There are 4 ways to turn a row about zero (a turn may also mirror it). The second row of each pair is the first, turned, with some noise. The first 28 pairs use one turn. New pairs use 2 turns, one after the other, and a turn may come again.
Known pairs, each followed by its turns in order:
[  3 -12  23   2   3  -9]
[  2  10   7 -26  10   1] => P

[-15 -22 -24   6 -54  -8]
[-45 -14  36 -15 -23   0] => E

[  4  -4 -21  15   2 -10]
[-13   6  11 -14   0  16] => V

[  3 -20 -60  17   8 -23]
[ -4 -28 -56  10  12  10] => P

[ 1  7  5 21  1 15]
[ 17   7  -7   1 -11  -7] => P

[-11 -26  -5  59   7   6]
[ 40  12 -47 -21  -2  -7] => P

[-40  -5 -26 -38 -13  -9]
[-27   6  -4  42  41   3] => P

[-4 60  3 18 19  2]
[  1   5 -20  43  41  13] => E

[ 1 -5 -5 16 12 -1]
[-13  -6   0 -10  14   0] => N

[-20   8   3  21  60 -10]
[ 11   4 -47 -21  22  43] => V

[-2  5 14 11 -6 43]
[ 16   2  -6 -41 -14   2] => N

[-16 -23 -20  33  -2 -13]
[-37  22  -7 -16  -8   5] => E

[ -3   6 -21  -2  38 -35]
[ 10 -48  -8   4  19  14] => P

[  3 -22  40  12 -14  -1]
[ 22 -34  -1  -1 -30  -6] => V

[  8  -9 -16 -11  12   5]
[-16   2   2 -14  20  -6] => V

[17  3  1 12 -7 17]
[ 5  4 16 -6 12  5] => E

[ 14  -7 -14   6 -13  -4]
[-15  10  -1   3  -3 -23] => N

[  9 -16  17  -2 -30  -9]
[  3  -8  30  -5 -25  20] => E

[13 -4 10 -4 -5 20]
[ 14  -2  13 -17  -8  -9] => N

[ -1   3 -10 -21  -1  -8]
[  7  13   9  -4   9 -15] => V

[ -9   3  13 -17 -17  13]
[ 21   3  -5   0 -23   3] => N

[ -4 -60  -5 -21 -60 -42]
[ 27   2  56 -47 -46 -35] => V

[-10 -21  -9 -51   5   6]
[ 14 -27  -2  -7 -27 -39] => E

[ -7   1   9 -14   8 -32]
[37 14  2 -8  7  7] => V

[ 60  -7   2 -10  24  12]
[ 20 -13  35 -12  25 -44] => N

[-57  -2  -6 -46  57  21]
[ 14   2 -47  24 -18 -72] => E

[ 13  -4  60   0  -1 -25]
[  2  12  37 -48   8  16] => P

[ -7   1   0  19 -31  -5]
[-15  25  -9  -5 -19   1] => N

New pairs, each followed by its turns in order:
[ 2  6 33 10 17 56]
[-10  -3  22 -29  -6  59] => P P

[-14 -22  30  -4  16  -5]
[-18 -18  26   4  17  17] => E E

[ 60 -13 -39  -9   0 -19]
[-44  -9  12 -11 -31 -55] => P E

[-50   3 -17   4  -6  -9]
[ 29 -23 -14  -5 -26 -17] => P P

[  5 -18  36  -7 -26 -17]
[  1   0  44  25   5 -13] => P P

[43 11  0  7  1 -1]
[29  4  5  4 23 24] => N V

[-12   8  60   1  16  10]
[ 49 -26   6  29  20  -5] => P V

[  9 -13  -6 -23  10  -4]
[-19   7  28  -3  -7   8] => N N

[ -2   0 -60  60  13 -48]
[ -2  39  56  55 -25 -45] => V P

[  5  34  30  -3 -11  30]
[ 31   3 -44 -16  -5   7] => V P

[-51  22   6  -5  14 -11]
[  5  12 -32  12  26 -41] => V N

[55 16 10 -5  7 -4]
[18 12 31 15 38 12] => N N

[  0  56  44 -12  29 -26]
[-52 -35  12  10  24  45] => V V

[ 10   5  49   4  -3 -10]
[-22  11  28 -29   1 -31] => V N

[ -9  -6  28  -7 -12   1]
[ -4  -9  13  20 -24  -1] => E V

[14 31 -6  3  4  1]
[  3   8  32  -9 -11   9] => P E

[-17 -17  -2  12  -9   7]
[  1  -1 -14   3 -23   4] => N N

[ 14  32 -11  -9  16   2]
[-18 -10   2 -25  19  18] => E V

[ 30 -10 -39   4  36  10]
[ 18  21 -30  21 -11 -46] => V E

[ 41   2  -1 -14 -52  25]
[-15  33  -4  14 -47  35] => V E

[-50  24  -5 -10 -60   5]
[-28  -2 -37  56 -11  40] => P V

[  8 -15  23  38 -15 -14]
[-35 -12  21  24 -17  -4] => P P

[-22  -8  60  24  -2   3]
[ 40  -6  42  28  12 -25] => N E

[-10 -51 -22  11  18   9]
[-19 -22   6  17 -46  29] => N N

[-14 -13 -19   3  10  -1]
[-3 -3 -9 15 16 15] => E P

[  4  18  15  -7 -17 -30]
[  0   6   5 -21 -32  11] => V P

[  4 -38   5  32   8   4]
[  4  -9  -3  27 -35 -26] => N E

[ -2  14  -8 -60  52   6]
[-30 -46 -52 -29   5  19] => E P

[ 60   9 -57  27 -32 -31]
[ 44  55  60  -5  -1 -25] => V P

[-11 -17 -24 -15 -18  -6]
[-19  20 -21  -3   1  13] => P V

[-60 -15  21  18  13 -22]
[-51  -4 -17  31 -27   7] => V P

[ 33 -52 -32   5   5  -2]
[ -8  51   4 -43   9 -15] => P V

[-12  14  21 -41 -12  -2]
[-11  21  15  11  37  -9] => V N

[ 16  -7  -4  12 -15  -3]
[ 4  7 -4 15  5  7] => N N

[ -5  -7  22 -55   0 -10]
[27 -7 32 -4 28 32] => V V

[ 29   0 -10 -32  18   3]
[-13  15  -5  -6 -41  -9] => P E

[-18 -14  25  27  -7  -4]
[-35  18 -19   5  -7  -4] => V P

[-39  11   3  60  16  56]
[ -6 -32   2 -26  36  72] => P E

[ 20  19  11   0 -17  -8]
[16 23  2  6 24 -4] => N N

[ -3  -5 -29  60  -5 -13]
[ 26  -1  30  51  16 -18] => E P

[-6 60 21  1 -5  2]
[  2 -45   8  34 -27  -2] => P V

[-15  19  14  -8  24   7]
[  3 -16  11 -24   8 -25] => N N

[ 7  1  3  6 -6 37]
[  6  -2   8  27  -9 -24] => N N

[ -9 -20 -19  33  34   2]
[  2  13 -36 -32  11 -25] => N V

[ 28 -14   6  18  -5  -1]
[ -2 -32   5  -1  -8 -15] => P E

